The rows come from 4 hidden closed curves, with some noise, and rows from the same curve form a group. Each curve winds through 4 dimensions. The rows are also pushed far along 2 directions, which tell nothing about the answers.
In the rows, 128 means zero.
Known rows, each followed by its group:
[105 102 128  60 102 114 145 167 101 126 108 144 129 133 124  78 175] => R
[115 159 120  51 107 140 148 116  99 130  96 134 141 126 113  94 118] => Q
[126 119 145 147 142 138 161 150 141 112 131 119 132 132 138 157 147] => Q
[145 135  90 147 157 133  80 114 148 133 142 120 130 101 129 163 125] => H
[138 201  89  80  98 144  75  90 138 118 151 136 149  90 105 113  90] => R
[142 127 137 205 171 140 129 121 162 125 152 106 129 133 146 187 114] => D
[149 122 111 191 168 131  95 126 165 124 153 114 123 109 140 187 130] => H
[119  91 180 124 130 105 194 157  96  93  77 154 127 138 144 111 163] => R
[125  92 150  94 125 116 157 163 111 129  92 133 116 126 139 123 172] => D
[122 116 147 124 150 122 163 128 103 115  90 140 136 139 141 121 134] => H
[136 150 130  96 126 125 114 108 122 137 104 138 129 116 139 119 102] => Q
[150 145  91 182 143 151 103  81 142 143 146 100 117 125 104 171  84] => Q
[126 148 119 138 124 129 122 122 134 106 147 137 142 120 121 125 122] => R
[139 151  93 183 139 145  87  84 149 153 169 105 122 136 108 156  77] => R
[148 177 117  77 114 142  99 110 147 134 124 127 134  89 130 142 106] => Q
[121 117 152 173 155 129 164 131 127 113 123 126 136 150 140 142 124] => H
[127 105 180 124 123 114 190 152 110  97  89 144 126 135 143 119 155] => D
[130 103 111 119 129 118 117 125 113 151 106 126 111 130 121 123 131] => Q
[138 126 140 107 131 126 145 118 112 129  87 134 121 121 134 128 123] => H
[155 132 120 135 136 130 102 118 149 140 122 121 114 101 134 165 121] => H
[144 173  97 147 103 143 102  72 128 119 147 126 130 115  91 125  78] => D
[126 112 133 121 141 129 138 154 133 132 126 121 128 126 142 139 152] => D
[114 137  88 110 124 133 100 114 121 145 140 122 136 137 108 107 117] => Q
[134 113 135 145 151 129 132 144 143 134 128 115 123 127 146 156 145] => D
[134 176  74  58  94 145  65 109 137 153 152 122 135  96 105 113 107] => H
[120 113 171  82 128 122 192 144  94 117  63 144 129 138 145 107 145] => Q
[134 100 125 129 121 119 125 141 125 140 121 126 110 127 125 130 149] => R
[117 140 160  63 124 130 166 144 105 117  87 143 146 128 143 104 141] => D
[118 112 113 115 137 131 134 130 107 143 117 120 128 143 117 116 138] => D
[155 171  96  81 114 142  69 112 159 140 144 123 131  75 131 150 115] => H
[114  95 191 121 134 116 199 157 109 124  82 137 119 155 156 118 148] => R
[113  68 194 172 152 103 212 161 100  98  81 144 121 164 153 126 165] => R
[134 133 101 205 161 131  86  92 149 142 161 117 126 140 129 154  87] => Q
[143 122  99 157 127 130  93 116 147 145 152 116 111 119 116 151 119] => R
[124 149 122 210 143 141 128 108 151 101 181 117 144 143 118 155 106] => D
[136 115 108 199 140 136 117 101 136 149 147 105 107 148 108 154  99] => H

New rows, each followed by its group:
[124 130 138 133 107 126 157 113  99 106 113 140 126 136 106 104 121] => D
[139 181  76 126 111 154  66  71 145 165 166 108 127 121  99 134  64] => R
[141 143  94 105 145 132  89 115 133 133 125 127 137  98 133 143 129] => H
[134 145 104 136 154 144  99 116 150 148 150 105 135 122 129 155 112] => D
[141 154 121 174 123 146 112  97 153 138 158 109 121 130 117 159  85] => H
[123 167  86 129 118 148  87  97 139 145 166 116 138 131 106 122  90] => R
[141 176  96  64 121 139  82 113 138 130 132 131 145  84 130 129 117] => H
[133 128 105  95 129 135 118 115 109 155 107 120 122 128 114 119 121] => D
[155 151 110 108 126 135  85 121 156 135 136 122 122  87 135 158 122] => H
[129 161  99  71 101 138 100  99 115 153 121 127 126 121 110 101  96] => R
[159 202  98  97  83 146  83  73 138 120 144 131 130  82  99 127  76] => D
[116 135 130 167 131 134 152 112 114 107 139 129 141 152 111 115 114] => D
[137 193 111 141 122 153 102  89 149 113 166 121 150 112 116 140  81] => D
[125  67 135 126 154 109 146 166 114 126  95 135 115 129 146 136 183] => H
[104 135 148  73 103 124 164 153 104 100 113 149 148 134 123  83 152] => D
[124 110 121 207 166 120 115 111 138 134 145 122 122 152 136 149 107] => Q
[107 112 141 101 118 112 157 157 108  99 114 148 140 134 129  95 165] => R
[134 109 153 208 154 119 153 130 139  91 136 134 126 134 137 158 138] => R
[118  82 127 194 160 113 138 128 120 138 121 124 113 162 129 136 131] => Q
[153 138 131 202 157 142 122 104 162 123 145 108 118 124 135 191 102] => Q
[133 117 135 114 140 130 132 148 136 136 121 122 125 120 141 144 145] => D
[111 117 144 101 115 123 154 161 121 111 123 137 134 131 132 109 164] => D
[112  79 159 161 174 123 174 169 125 126 116 118 130 160 152 148 166] => D
[123 161 113 158 124 145 116 109 144 109 170 121 148 126 113 133 107] => D
[129 105 153 176 128 128 156 135 139 133 136 115 110 151 129 147 126] => H
[125 127 154 144 146 125 153 123 124 120 105 134 133 138 147 135 117] => Q
[117 129 164  87 130 118 168 136 102 117  80 147 137 137 149 104 130] => Q
[132  82 132 184 143 118 133 145 139 133 135 118 106 142 134 156 147] => R
[154 173 123  97 111 142  89 108 161 143 138 120 122  92 135 154  96] => R
[130 149 115 185 157 133  97 100 154 130 160 121 137 137 137 150  88] => Q
[103  92 196 169 151 121 199 175 138 105 121 130 134 168 165 137 159] => R
[128 109 125  33  83 117 128 157 108 154  88 136 108 111 121  94 164] => H
[119  98 111 174 136 126 115 146 146 137 160 117 118 142 120 143 145] => R
[114 104 148 131 126 119 162 167 124 107 128 133 135 135 136 120 165] => D
[115 122 111  58 125 120 136 128  82 135  83 143 136 127 121  84 141] => H
[132  94 109 192 155 122 111 137 151 140 152 112 111 137 129 164 138] => Q
[115 110 154 126 109 119 182 133  87 101  95 147 128 148 113  90 141] => D
[ 98  93 152 154 153 112 157 166 129 113 131 136 139 154 153 123 160] => Q
[131 122 107  86 111 129 121 121 103 147 104 126 116 120 110 111 134] => D
[101  57 170 171 165  97 186 164 101 121  97 143 122 180 154 111 164] => Q
[142 141 137 148 147 139 128 120 149 127 134 118 132 118 139 161 116] => D
[102  93 174 139 151 107 178 155 107 111  98 147 136 162 159 107 148] => Q
[102 109 130  90 113 118 150 150  99 119 114 142 135 143 119  82 156] => R
[144 140 147 142 133 138 127 119 156 144 131 116 117 125 144 158 103] => R
